The rows of a group lie close to one hidden flat surface of 12 dimensions, which may be shifted away from zero. Surfaces can cross.
Some rows, each with its group after it:
[ -6   8  -2   3  -2  23   9 -15  -8  12  10  20  16  -5  19  -4   1   1
  14  -5  14   5   8] -> Z444
[ -3   2  -5  18   0   3  -3 -16 -11   2  21  11 -12  -5   7  10 -10 -10
  -8   5 -21 -31  10] -> Z877
[-22   9   4   1   5   7 -21  -6  -2  -7  16  19  10 -16 -13  -9 -21  15
   3   0 -15  18  14] -> Z905
[  2   3 -16   3  -3  26  -8 -24 -17  -5   2  22   5   6   7   7 -10  13
  -4 -27   4   5   2] -> Z905
[  4  12  13 -16  -4   7 -11   6  -8 -18   2  14  -1  -4   6  -6  10  15
  -5  -5   7   5 -16] -> Z331
[  5   9  29  -8   6  -7   3   1  10  14   6  -7  31   0   1   4  -2   4
   1   1 -13  15  -1] -> Z905
[ -2   4  -3  -6  -4   6   8   1  -1 -15  15  22   8  -6  -4  -6   0  14
   4  12   8   3  -5] -> Z444
[ -6 -14  30  21 -21  12   8 -27  22   5  30 -11  -5 -19  11   5 -28  -2
  15  -6   0 -37  14] -> Z877
[  1   8   6   8 -19  23 -22 -23  -7   0   3  10   0 -12  13   9  -2   7
 -10  -4   1  -9   7] -> Z331
[ -8  10   3   5 -34  32   2 -10   1 -17  17  28   5  -8   7  -5   0  10
   1  10   9  -5  19] -> Z877
[ 12   5 -16  -6  10  22   0 -13 -23   8  25  26 -14 -10  -3   3   6   0
  -6  14  22 -21  -2] -> Z905
[  6  -8  -8  -2 -11  27  -7 -15 -10  18 -15 -11  -1 -10  16   9  -7 -11
  -4   2   6 -15   0] -> Z905
[-11   9 -13   7 -12   6  -1   4  -9 -30  -1  30   0  -2  -4  -4   7  20
   1  12   6  24   0] -> Z444
[  6   2  -7  -6   0  -1   7  -1   3 -10   6  11   5  17   0  -2   3   5
   2 -21   0  -6  -2] -> Z444
[  1  17 -13 -16   1  -2 -24  15 -11 -11 -18  -4  14  -1  11 -13  24   2
 -17   8 -17   5 -13] -> Z331
[-16   0  35  -2 -12   2   6  12  10 -20   0   7  -5 -25   6  -7 -10  16
  19  16  13  17 -11] -> Z444
[ -8   0  12   2 -26   9   7   8   7 -23  -1   5   1   4  -1  -2  -9   4
  -2   3 -14   5  10] -> Z331
[  5  -5 -14  -3  -6   3   5  -5  -2   2  -9  18  13  21 -14  19 -13   3
  -8  -7 -10  13  12] -> Z905
[-10  14 -23  -1  -1  13 -14  -6 -11  -8  17  21  20 -20   1 -13   5   9
  -8  33 -10  -5   3] -> Z444
[  7  21  22 -20  18 -14 -19  -1  -2  10   4  12  11   2  18   3  16   3
  -3 -18  -3  -9 -17] -> Z905
[ -6  15   9  27 -18 -13   0  11   0 -25 -15 -12  -9  34   4  -3  20   1
 -14 -31 -21  30  19] -> Z331
[-21 -13  -7  12  22   1  32 -15  12   0  26  -1  27  -9  13 -27 -21  14
  47 -22  10  12  -6] -> Z877
[  0   3  35 -12 -14   2  -4  13   2 -19   0  10 -23   0   4   3  -6   0
  -5  -6  -4 -12  -7] -> Z444
[-13   4   7  14   7 -11  13   0  -3  -5   4  21   1  -8   3   4  -1   9
  17  13   8  21  -3] -> Z877
[ -2   8  -3  16  -5 -14 -18  -2  -1 -20  12   5 -14   0 -14   2   1   7
 -17   9 -18  -6   5] -> Z444
[  4   9  14 -33 -38  28 -19   4   3   9 -10  47  -9   4  -1  24  -5 -15
 -14  13   9 -37  24] -> Z877
[ 14   1  -5   7 -14  -3  -3  -6   9 -14   2 -19  13  17 -14   0   6  13
 -19 -12 -13   7   6] -> Z905
[ 7  8 18 14  0 -4 17 -1 -2 -4 15  9 -7 16 -3  9  5  1 -1 -7  1 12 10] -> Z331
[ -4   7   2  -6  -7  16 -15  -6  -1  -8   5  -9  19 -21  10 -17   4  15
  -1   5  -2   6  -8] -> Z331
[ 20  -2  31   3 -11   3  38  -3   4  16  -3 -14  10  13  38  17   9 -19
   6  -4  -5 -22 -12] -> Z905
[  1   3  23 -18 -24   3  36  19  23 -37  27   9  12  13  13 -25   6   7
  13  -8  -4 -26  -8] -> Z877
[-11  11 -19  -2 -10  -2 -32   6 -10 -22 -39  10   6   0  14  -2  17  13
  -9  -7  -7  19 -10] -> Z331
[-24 -18   3  10 -31   8  -1   6  18 -32 -19  -8 -11   2   1 -12 -25   6
  12 -25  -9   5  11] -> Z444
[ 21   2   3   2 -12  -3  -3 -10   7   2   7 -11  17   7 -12  14   5   7
 -21   9 -10  -1   4] -> Z905
[  2   8  16 -15  -7   0  12  12   7  -2   1  14  20   8   2   0   5   4
   3   6  -3  12   1] -> Z444
[  2  13  18  -8  15   8  -9  -3  -7  -4  18  -2  -6   9  -7 -13   2  13
  -1 -39   8  23   1] -> Z331
[ 18   1  -9 -26  24   1  15  13 -10   4  11   2   1  22 -27  -6   6   4
  -6 -10  13  22  -7] -> Z331
[  7   4 -15   0  -9  12  16  -1  -9 -13   8   7  11   0  15  -5  10   2
  -3  12  -4 -12 -10] -> Z877
[ 14  -6  -8  10 -10  11 -31 -20  -6   9   1 -13 -20  -2 -29  20 -14   0
 -31  -1  -5  -6  18] -> Z331
[ 14  -1  16 -16  -8 -23 -25  -1  15   9 -14  16  -5  -5  -9  29   6   3
 -11  14  11 -23  -9] -> Z905
[-26   0 -35  20   7  13   3 -12 -17 -20  18  40  -9 -11  -3 -13 -14  12
  16   5   5   3   8] -> Z444
[  6  -5   6   1 -14 -13 -30 -11  16  -8   1  -8 -12  -3 -11   9  -7   6
 -15 -12  -9 -29   1] -> Z905
[-11   0   4   4 -11  -5  -1   2   6 -24   6  11  12 -26   7  -4  -4  17
   7  31  -9  -6 -17] -> Z331
[  3  -7  -9  -5  -5  16  13  -4 -10  13  -2  17  -5  10   2  18 -16 -18
  -4   3  -6 -18  12] -> Z877
[  6  -7  10  12   4 -14  -1   2   8   3   7 -36 -15  -6  -8  -4   1  -7
  -7   5  -4 -10  -2] -> Z905
[ -9  -8  13  23  -5  -8   1  -7   9   3   0 -16  -5 -15   4   5 -14  -1
   7   8  -9   0   2] -> Z877
[  0   0   4 -10  -5   2  -5  -4  11   4  10   3  20 -26   9  -5   3   7
   8  28   6 -20 -11] -> Z877
[  2  -7   4  -4  25   0   7   5   7   2  37 -23   0   3 -49 -21 -21   9
  -2  -7  -5  26  14] -> Z444
[ 13   6 -30 -10  17   0  -2 -10 -13  -1  22  24   6   8 -12   0   9   8
  -8  -1   8 -12  -7] -> Z444
[  2  17  27  24  -5 -25   3  11   4 -11   0 -20  -3   9   3   2  23   1
 -12   7 -16  22   5] -> Z331
[ -4   1   0  -5  24   6 -17 -11 -10  11   0 -14  -2   2  11 -11 -10  -1
   4 -43  -5   1  -7] -> Z905
[ -4  15  24  22   2  21  -9 -17  -9   2  11 -19  -6  -7  16 -14  10  13
   4 -35  18  33   8] -> Z877
[ -3   0   4   4 -13   6   1  -5   7 -10  15  18  -8   0 -11   1  -6  10
   3   0  12  -1  12] -> Z877
[ 10   8   0   0  -2   2  -2  -6 -10  12  -4  11   6   1  11  17  10  -5
 -10  11  -3  -8  -1] -> Z331
[  0  -4   6   3  14  18  16 -16  -1  16  34   2   2  -6  -9  -6 -16   1
  11  -8  12   2  13] -> Z877
[  5   3  -4   1  20 -37   2   7   4 -25  15  12 -15  22 -17  -2   6  14
  -1 -25  -3  -3 -16] -> Z444

New rows, each followed by its group:
[ -9 -20  12   6 -39  -6  29  13  24 -33 -20   9   2   6   4  10 -17   8
  15  10  -3   1  -5] -> Z331
[-10  10 -22 -10  22  -2 -49 -19  -2  20  17   5  10 -25  -2 -13  -1   0
  -5   3 -10 -35   3] -> Z877
[  0  -8   0  -9 -10   7  -4  -3   7 -13  -5   0  12 -17   1  -4  -5  18
   6  12  11   5 -14] -> Z331
[ 12   3   8  -2 -12  18  27  -9   4   3  18  -5  24   3  20  -7   8   0
   6   3   3 -11  -1] -> Z331
[ 10   4 -11  -3 -20  15 -10  -6  -5  -4 -13   2  11   2   5   7  12   5
 -15   5   2   1   1] -> Z905
[ -4   3   4  14  12 -13  -2  -9 -14  16   2  23 -13  -7  11  25  -7 -15
   1  16 -10 -19  -1] -> Z877
[-17  16 -18  -1  32 -23 -22   4  -4   3  -1   1  22 -11  10 -21  16   8
  10  -2 -12  12 -13] -> Z444
[  4   8   4  -1   8 -19   3   4   6 -10   6 -21  11  10  26 -16  20  -3
   1 -21 -18 -21 -20] -> Z331
[-15   5  16  -1   4 -11 -10   4  10   5  14  10   0 -14 -10  -4 -10   1
   7  13  -5   0  10] -> Z877
[ 12 -15 -18  -3   2  -5   6  -8  -3  13 -10   8  -7   6   3  23 -10 -14
  -3   3  -3 -33  -8] -> Z877
[ -1 -14 -24 -23  -8  10 -14  -1   5  -5 -24  -2  13  -6   3  -7  -5   8
   4  -5   9 -10 -16] -> Z444
[  1  16 -26   5 -16  17  -8   1 -16 -32  18  19   0   8 -11  -9  10   9
 -26  10 -20  -4  10] -> Z331
[  8   2   4  -8  -9  -4   4  10  -1 -22   7  12 -11  10  -8   4   3   4
 -12   3  -7 -10  -6] -> Z331
[ -4  -1  -7  20 -10  24   3 -11 -18  -2   2  -7 -12 -14  19  -2  -3  -8
  -3   9  -2 -11   3] -> Z905
[ 21  -2  -5 -25   5  23  -6  -2  -1  24  13 -29   5 -10   1 -16  13 -12
 -10  11  16 -28  -5] -> Z905
[  1 -10 -27 -15   1   4  19  17  -5   1 -15  -2  22   0  -6  -2  -3  -7
  -2  35 -12   8  -8] -> Z877
[ -4  -6 -15 -10  -3  -9 -18   1  13  -5 -16  -6   5  -1   0  -7  -1   4
   4 -13   1 -11  -5] -> Z877
[ 24 -10  -7 -10 -33  13   9  -4  12   0  -7 -18   3  23   8  11   3 -18
 -19  -6 -13 -49   6] -> Z905
[ 14  15   9 -27 -44  38 -11  12  -4 -17 -29  16  -5  21   8   0  26   7
 -18 -18  28  16   9] -> Z877
[-16  -5  19 -14  -6   5 -29   0   4 -19 -22  14 -10 -15   0  -2 -18  28
  14 -29  20  25 -17] -> Z331
[  7  -2 -26  -9 -18   5 -18 -18  14 -27   5  20   2   3   4 -12  17  29
   5 -29  34 -27 -13] -> Z877
[-27 -15 -42  -8  13  -8  -2   1   8 -10  -9  12  20  -5   3 -21 -19   4
  25  -9 -10 -12  -7] -> Z444
[ 2 -4  0  9  7 -6  1 -5 -4  6 -2 -5 -4  2 -8  9 -6  2 -2 -1 -2 12  1] -> Z905
[-17  -6   7  17   4  -8  -1  -1   7   6   9  -5 -10   2 -18   4 -28 -11
   1  -7 -25   3  27] -> Z444
[  7   5 -12 -12   5   0  -6   4  -9 -11  -6   5  -4  20   1  -4  11   5
  -9 -28   1   2  -9] -> Z331
[-11  -5  -3   8   6 -25 -22   1   5 -38   8  -2 -27   8 -15 -10 -14  15
  -4 -39 -20 -12 -10] -> Z331
[-10  -6 -14  12  -9  17   4 -17   1   2   6   1  18 -20  13  -5 -11   5
  10  17  -3  -7   3] -> Z877
[ -2  11   4  12 -33  11 -34  -2   0 -17 -17 -27  -8 -24  28 -11  24  -4
 -20  18 -11 -26  -5] -> Z905
[ -8  10  25 -12  12  -7 -30   0  20   9  29 -22   9 -30  -8 -25  -1   5
   2   6  -5 -16   2] -> Z877
[ -9  -6 -14   0  14  -8 -15   1  -2   6 -17  -6   7  -7 -22   1 -12   9
   1   6  -3  34   2] -> Z331
[ 12 -12   7 -15  18 -19  -4   4  10  21  -4 -12 -16   3 -15   9  -4  -8
   3  -7  17 -12  -8] -> Z905
[  2   1 -12   7 -25   7  20  16   0  -5 -22 -10  15  25  -8   4   9 -10
 -13  14 -14  29  23] -> Z331
[  9   4  12  10   1  -2   4   2  -6  -8  15 -13 -18   7  -9  -1   3  -2
 -14  -6  -6   1   3] -> Z877
[ 13 -22 -27  -9   8  15  20 -13  -1  24  -9   7  20  -3 -20  16 -13   9
   9  16  32  24  -2] -> Z331
[ -7 -18 -20   4  11 -13   4  -6   6  -3  13   7 -12   8 -25   3 -27  -2
   5 -11 -10 -15   8] -> Z444
[ -5   0  14  19  18 -30  -2 -15  -4  11   2  31 -19  -9  15  29  -1  -1
  15   1  11 -15 -14] -> Z877
[-12   1  25  -6 -16  24   1   6   6 -16  11 -11  -2  -9   6 -22 -13   5
   7 -12  -2   3   6] -> Z444
[  4   3  10  -4 -10  26 -16 -18  -4  12  -2   0  18 -24  11   5  -1  13
  -1  11  14  11  -3] -> Z905
[-11   9   6  16   3   5   2  -9   3 -19  26 -12  10 -11   6 -30   8  21
  12 -14   5  17  -1] -> Z877
[-19  -3   5  19  -8 -11  -5   2   5 -14  -9   6  -7  -9  -5   3 -10   9
   9   5  -3  19   6] -> Z444
[ -1  -5   6   3   8  -5  -2  -1   2  12   0  -6  -2   2 -19   7 -15  -3
  -3  -1  -6  16  11] -> Z331
[ 11  -3  -3 -13  -1   7   9 -11   2   4   8  22  15  19 -13  15 -13   9
  -2 -19   1   4   5] -> Z905
[-13   0  -6   9   0   5 -14 -14   2  -2   3  -8   3 -10  19 -16  -2   3
  10 -21  -3 -12   0] -> Z444
[  3  17  13  11   3   3 -13 -17 -12  -7  21  12  -3 -13  16   3   8  11
  -6   0  -2  -9  -9] -> Z905
[ 25   2   6   6  27  -1  -3 -25 -13  40   7  -5  -9  11 -13  24   6   0
  -7 -23  27  16   5] -> Z331
[ 26  11  26   2   0 -11 -25  -2  -1  -3  -4 -28  -7 -11  -5   6  31  19
 -21   6  22  20 -22] -> Z331
[  6   1 -13   0  12  -9 -23  -7   0  -3   8 -14  -1  -5 -11  -8   6  10
 -10  -7  -2  -6  -8] -> Z444
[  3 -14   2  -4 -11   8  15  -6  13  -4   2  10  -5   9 -10   5 -10   9
  12 -14  25   0   4] -> Z877
[-20   2   5 -14  21  -2  22  18   7   0  21  -1  19   2  -1 -29 -16  -8
  20  -4 -22   6   6] -> Z877
[ 14   6   4 -29   1  14   0  17  -9  -7  -2   9 -13  30 -16  -1   3  -2
 -16 -29   2  10   4] -> Z331
[-14   9  10 -11  -9   9  -9  10  -9  15 -36  29   5  -5  15  15   0  -8
   6  13   7  24   7] -> Z877
[-11  27  21  -5  21 -13 -21   9  -6 -13  36  -1   1 -17  10 -28  11   3
  -5   4 -29 -16 -11] -> Z444
[ -4   8   6  19 -13   5 -11 -10   2 -15  13  -7   8 -19  -3  -6   2  17
  -6  15  -5  11   4] -> Z331
[ 13   0 -15  46 -50  42  23 -19 -20 -33  28  -2 -16  -1 -11   9  -4   4
 -34  38 -18  -3  28] -> Z877
[-15   2  10  13 -12  10  -4  -4   2 -11  10   4   1  -4  -7  -4 -17   6
  -1  -3 -15  12  20] -> Z331
[  0  -3  -3  -1   0   3  -9  -1  -1   3 -13  -7  -2   0   1   0   0   1
  -2  -7   4   6  -2] -> Z905
[  0   4  10 -17   3   2 -18  -1   3   5  -4   7   0  -7   9  -3   4   6
   5 -12  14  -7 -10] -> Z905
[-11   3  22   1 -23  12   8   6  13  -9  11   8   4 -10   3  -5  -9   0
   6  15  -6  -4  15] -> Z877
[-14 -16  -5  10 -11   4   5 -12  14  -8 -16  -3   6  -8  16  -7 -10  13
  27 -21  19   4  -7] -> Z444
[ -3   3 -12   4  12  -1   8 -11  -9   7  11  21  15 -18  14   3   3   5
  11  24   4  -7 -12] -> Z877
[  7  16  -5 -19   7  -3 -22  -2   3   3  -9 -14  37  -9  25 -18  31  11
  -1  -6   2  -4 -23] -> Z444
[ -2  13  -2  -6 -23  -2 -17   8  -1 -26  -6  36 -21  19   2   6  13   1
 -13 -14  -4 -22   7] -> Z877
[-13  -2 -22  10   3  10  -9 -15  -4  14  -9   2  14   5   4   1 -16  -6
   3 -19 -16   4  19] -> Z331
[-22   4 -23  17   0  -4 -11  -5 -16  -3 -23  47  -4   2  -5  24 -15   3
   3   7 -10  27  16] -> Z331
[-12  22  19   3   8  -1  -3  18 -13  -3  20  -5  -2  -6   3 -14   2 -16
 -13  18 -40   0  11] -> Z877
[ -3   6 -29 -14  21  -1   6  21 -21   1  -5  14   7  13 -15  -5   2  -9
  -9  15 -16  20   2] -> Z877
